All groups share one centre, and each spreads out both ways along 5 directions, with some noise.
Known rows, each followed by its group:
[ 10   3 -17   1   3 -11  -8  -2   4 -13   3 -14   2   6]  zoda
[ -2   3  -7   3   9 -12  -4 -10  -7  -3   1   0   4  -5]  rufab
[  9  10 -15   1   1  -8  -1 -10   3  -3   6 -10  -2  -1]  gif
[ -4   9  -2  -7   6 -18   3  -7  -2  -7   1  -2   9  -7]  rufab
[ -3   5   8   6  11   1  -3   4  -2  -1  -3  -4  -8 -11]  zoda
[  2 -11 -17  -4  -7  -8  -1  -7  -2   2   3  -6   6   9]  zoda
[ 4  8  0  2 -3  7 12 -8  2 10  7  1  2  0]  Dofo
[ -4  -2   5 -25 -11 -15  -1  15  15  -1  -9 -17  -8  -4]  zoda
[ -9  -9 -17  -8  -2 -26  -3 -20 -18   5   3 -16   6 -15]  bakeb
[-11   1  11  -4  -3   3  17  -6  -9   9   3   2  12  -7]  Dofo
[  3  -7 -13  -6  -4  -9  -3  -1   2   2  -1  -6   0   6]  zoda
[ -5  -9  -5  14   9  -3 -15 -13 -17   8  -3  10  -9 -13]  gif
[  5  -6 -13   3   6  -9 -15   5   2 -10  -3 -13  -7   6]  Dofo
[ 2  3 -4 -1  3 -4  2 -3  1  0  1 -8  1  0]  bakeb
[ -4 -19  -8   2  -2  -1  -4  -3 -12   3   0 -14   1   1]  sinu
[ 5 12  4  9  9  6 -4  2  4 -7  0 -1 -7 -5]  rufab
[  3  18   8  -4   8  -7  -8  18  13 -38  -3 -11   4   1]  Bul
[-1 -1 -4 -3 -1 -4  1 -2 -1  4  0 -6 -1 -2]  gif
[  3  -4 -21   9   8 -11  -7 -17 -13  -1   6  -6   4   0]  bakeb
[ 1  2 -5  5  3 -3 -4 -6 -5 -6  2 -4  1 -5]  rufab
[-18 -17   5 -10  -3 -10   5  -2 -18  -6  -1 -10  17  -6]  Dofo
[ -8  -2   7   1   3   0   0  -1  -7   0  -1  -5  -1 -12]  zoda
[ 2  1 -5  0 -1 -2  0 -6 -4 -3  4 -6  4 -1]  Bul
[  3 -11 -10  -2  -8   4   8  -6  -3   5   7   4  13  16]  bakeb
[ -6 -11   0  -4  -6   0  -1  -1  -9   2  -1  -5   2  -2]  bakeb
[ 0 14  5 10 16  5 11 -4  1  2  4  4  3  1]  Dofo
[-3 -5 -5 -3  2 -8  4 -2 -1  4  0 -4  3  3]  rufab
[  9   8  -3   0   9   3  14  15  22   0   2 -16   0  21]  Bul
[ -4  14  21 -17  -9   5  19  12  17  13  -4  -5  -7  -9]  Bul
[ 19  24  -9  23  19  10  -2  -4   7 -16   9  -2  -1   7]  sinu
[ -8  -1   3   5   8  -1   6  -6 -11   4   1   4   6  -4]  Dofo
[-11 -26   0  16  14   5  -5   0 -12  23  -5  10 -10   5]  gif
[  2   1 -11   1   3  -7   0  -9  -4   0   4  -7   5   1]  bakeb
[ -8 -10  -1  -8 -14  -4  -2 -13 -18   3   1  -2   5 -15]  Bul
[  1  -4 -10   5   3  -4  -6 -10 -11  -5   3  -4   4  -2]  rufab
[  7   9 -12   9   5   2  10 -15  -6  -6  13  -3  17   7]  Dofo
[  0 -10  -3   3  -4   7  -2  -1  -7  -2   2  -2   4   3]  bakeb
[  3   5  -6   8  11  -7 -10  -2  -2 -11   0 -11  -5  -7]  zoda
[ -2 -15 -19  -5   9 -24  -1  -1   9  23  -6  -3  -8  13]  sinu
[-11 -21  -1  -6 -21   3 -10 -11 -27  -7   1 -10   8 -17]  rufab
[ -2 -12  -9  -4  -8  -3  -2  -8 -14 -10   5 -10  14  -1]  gif
[ 3 -1 -6  3  3  0 -1 -2 -2 -4  3 -8  2  3]  sinu
[  0  -6  -2   3   2   3  -1   4   0   0   0 -13  -3   2]  sinu
[ -4   5   8  13  11   4 -10  -1  -6   0  -4  11  -9 -13]  gif
[  7   0 -13  10   7   0  -3  -5  -4  -6   5  -9   2   6]  sinu
[ -5 -10  -4   2  -2  -3  -5  -8 -13   6   0   0   0  -8]  Bul
[  0  10  13  15   8  15  -3  -1  -6  -4   0   6  -5 -13]  sinu
[ 10  13  -7  14  15  -2  -6  -1   5 -11   3   0  -4   3]  Bul
[ 0  1  1  8  8  3 -2  1 -2 -5  0 -1  0  1]  gif

New rows. What belongs after each?
[-4 -7 -4 -9 -8 -3 12 -4  1 14  2  1  7  7]  bakeb
[  6 -24 -15   0 -14  13   4   1  -3   7   6 -21   5  20]  rufab
[  0  -2  -5  10   6   0 -10  -8 -12  -3   1   1  -2  -8]  rufab
[ -2 -12  -9  -2  -3  -5   3  -3  -5   8   1  -7   4   7]  rufab
[-12  10   4 -19  11 -30  17   1  12  11  -5   1   7   0]  rufab
[ -7 -23  -7   5  -1   3  -3  -4 -17  -3   3  -3  12   7]  gif
[-8 -8  6 -7 -3 -4 -4  7 -4 -8 -5 -6  2 -5]  Bul
[ -1 -14 -13  -3   1  -6  10   0   6  27  -1 -12  -6  15]  gif
[ -5  -2  -6   4   4  -9  -8 -11 -13  -3   1   1   3 -10]  rufab
[ -6 -11   0  10   7   4  -4  -1 -11   2  -1   2   1   2]  gif
[  5  -3 -12  -1   4 -12 -11   0   4  -1  -3  -5  -9   1]  zoda
[  9  11 -18  -6  -6 -14  -1 -14   2   1   5 -13  -2  -7]  gif
[-11  -8  -8  -8   4 -24   3 -12 -10   7   0   1  10  -5]  rufab
[ -6  -6  -4  -7  -3 -11   2  -5  -7   1   0  -6   7  -3]  rufab
[ -7  -6   3  19  12   8  -2 -10 -15  12   1  11  -5  -7]  zoda
[ -1   5   1  -4  -1  -1   4   1  -2 -10   3 -15   5  -5]  zoda
[ -2 -14  -9   7   2  -1  -3  -7  -6  19  -2  11  -5   6]  zoda
[ 0 -2  5 -1 -1  7  6 10  8  9 -3 -7 -7  4]  rufab
[ 1  7  3  2  5  1  3  2  5  1  0 -1 -2  0]  sinu
[  9   4  -8 -10 -19   6  12  -7   3   8   9 -10   4   2]  Dofo
[-12  10  18 -12  -1 -10   0   1  -4  -7  -6   2  -1 -25]  rufab
[-3 -7 -8 -1 -2 -7 -1 -8 -9  0  1 -8  4 -4]  bakeb
[  1   5 -10  -9  13 -20  20   5  20  13   0  -8   7  22]  rufab
[ 2  3  0  5  9  1  0  5  4  0 -1 -3 -4  3]  Bul
[ -9  -5  11 -13 -12   2   8   3  -1  14  -4  -3  -4  -8]  Dofo
[-3  1  3 -8 -2 -4  6  4  5  5 -1 -4  0  0]  sinu
[ -4 -19 -10   3   2   0   7  -1  -5  19   1 -10   1  12]  Bul
[10 15 -5  5 10 -1  4  3 14 -5  4 -4 -2  8]  sinu
[  1  -1 -15   2   6 -14   2  -9  -2  -2   4  -5   9   6]  rufab
[ 2  2 -6  6 10 -6 -3 -4  2  7  0  6 -5  1]  sinu
[-1  0 -1 -3 -3  1  8 -2  0  9  2 -6 -1  1]  Bul
[  4  14   0  -3  -1  -7   0  -4   5  -4   1  -5  -5 -12]  gif
[ 17  10 -16   9   2   4   0  -7   7   1   7  -4  -3   8]  Dofo
[ -2  -2  -4   7   4   0   0  -6 -10  -3   3  -7   4  -5]  zoda
[-3 -3 -5 -2  3 -9  2 -4 -3  3  0 -4  3  0]  rufab
[  2  -2  -5  -9  -1  -5  14   6  15  22  -2 -14  -8  10]  gif
[-2  1  2  7  5  3  2 -6 -4 12  0  6 -5 -5]  Dofo
[ 2  4  2 -1 -4 10 19 -1  2  1  8 -6 14 11]  zoda
[  1  -1 -14  19  18  -6  -7 -12 -13  -8   5   1   6   4]  Dofo
[  1 -12 -14 -15 -10 -17  -6   4   9   8  -5  -6  -7  10]  zoda
[ -7   4   5  -1   2  -9  -1 -10  -5  12  -3  20  -3 -13]  sinu
[ -1  -6 -18  -3   5 -17   5  -9  -3   5   4  -7  10  10]  rufab
[ -8 -17  -9  -3  -7 -10  -7 -11 -20   1   1 -10   5 -10]  bakeb
[ -4 -16 -10  12   4   0 -12 -12 -21   3   2   0  -1  -6]  sinu
[ 4  4 -2  7  0  8 -6 -1 -2 -8  3 -5 -3 -4]  rufab
[-3  4  7  1  7 -2 -5  7  3 -5 -5  0 -5 -5]  Bul
[-5 -8 -4 -4 -6 -6  0 -5 -7  4  1 -2  5 -3]  sinu
[ -7 -12   9  -2  -6   9  -2   6  -6   2  -4  -1  -1  -2]  bakeb
[-2 -3  0 -4 -3  1  6  4  1 -4  2 -9  7  4]  gif
[  9 -10 -20 -10  -6 -14  -3   4  17  14  -2   3  -7  22]  zoda
[ -4 -13 -13  -7 -14  -5   3 -14 -18  -3   7 -11  19   0]  Dofo
[ 0  0 -6 -3 -6 -1  8 -6 -3  6  5 -8  4  1]  Bul
[  7   4 -10  23  22   4  -6  -3   1  -1   2   4  -5  12]  gif
[ -6 -23  -3  -4  -9   4   1   9  -7   0  -1 -30   0   3]  sinu
[  4   1 -12  -1  -1  -8   0  -7   0   6   3  -9  -2  -1]  gif
[  1 -13 -12   3  -1   1   1  -2  -3   8   2  -9   2  10]  rufab
[  8  31  15 -11   2   1  12  17  26 -16  -1 -10  -1   0]  Bul
[  7  19  -1 -20 -22  -1  19  -7   6  -8  11 -18  15  -5]  Bul
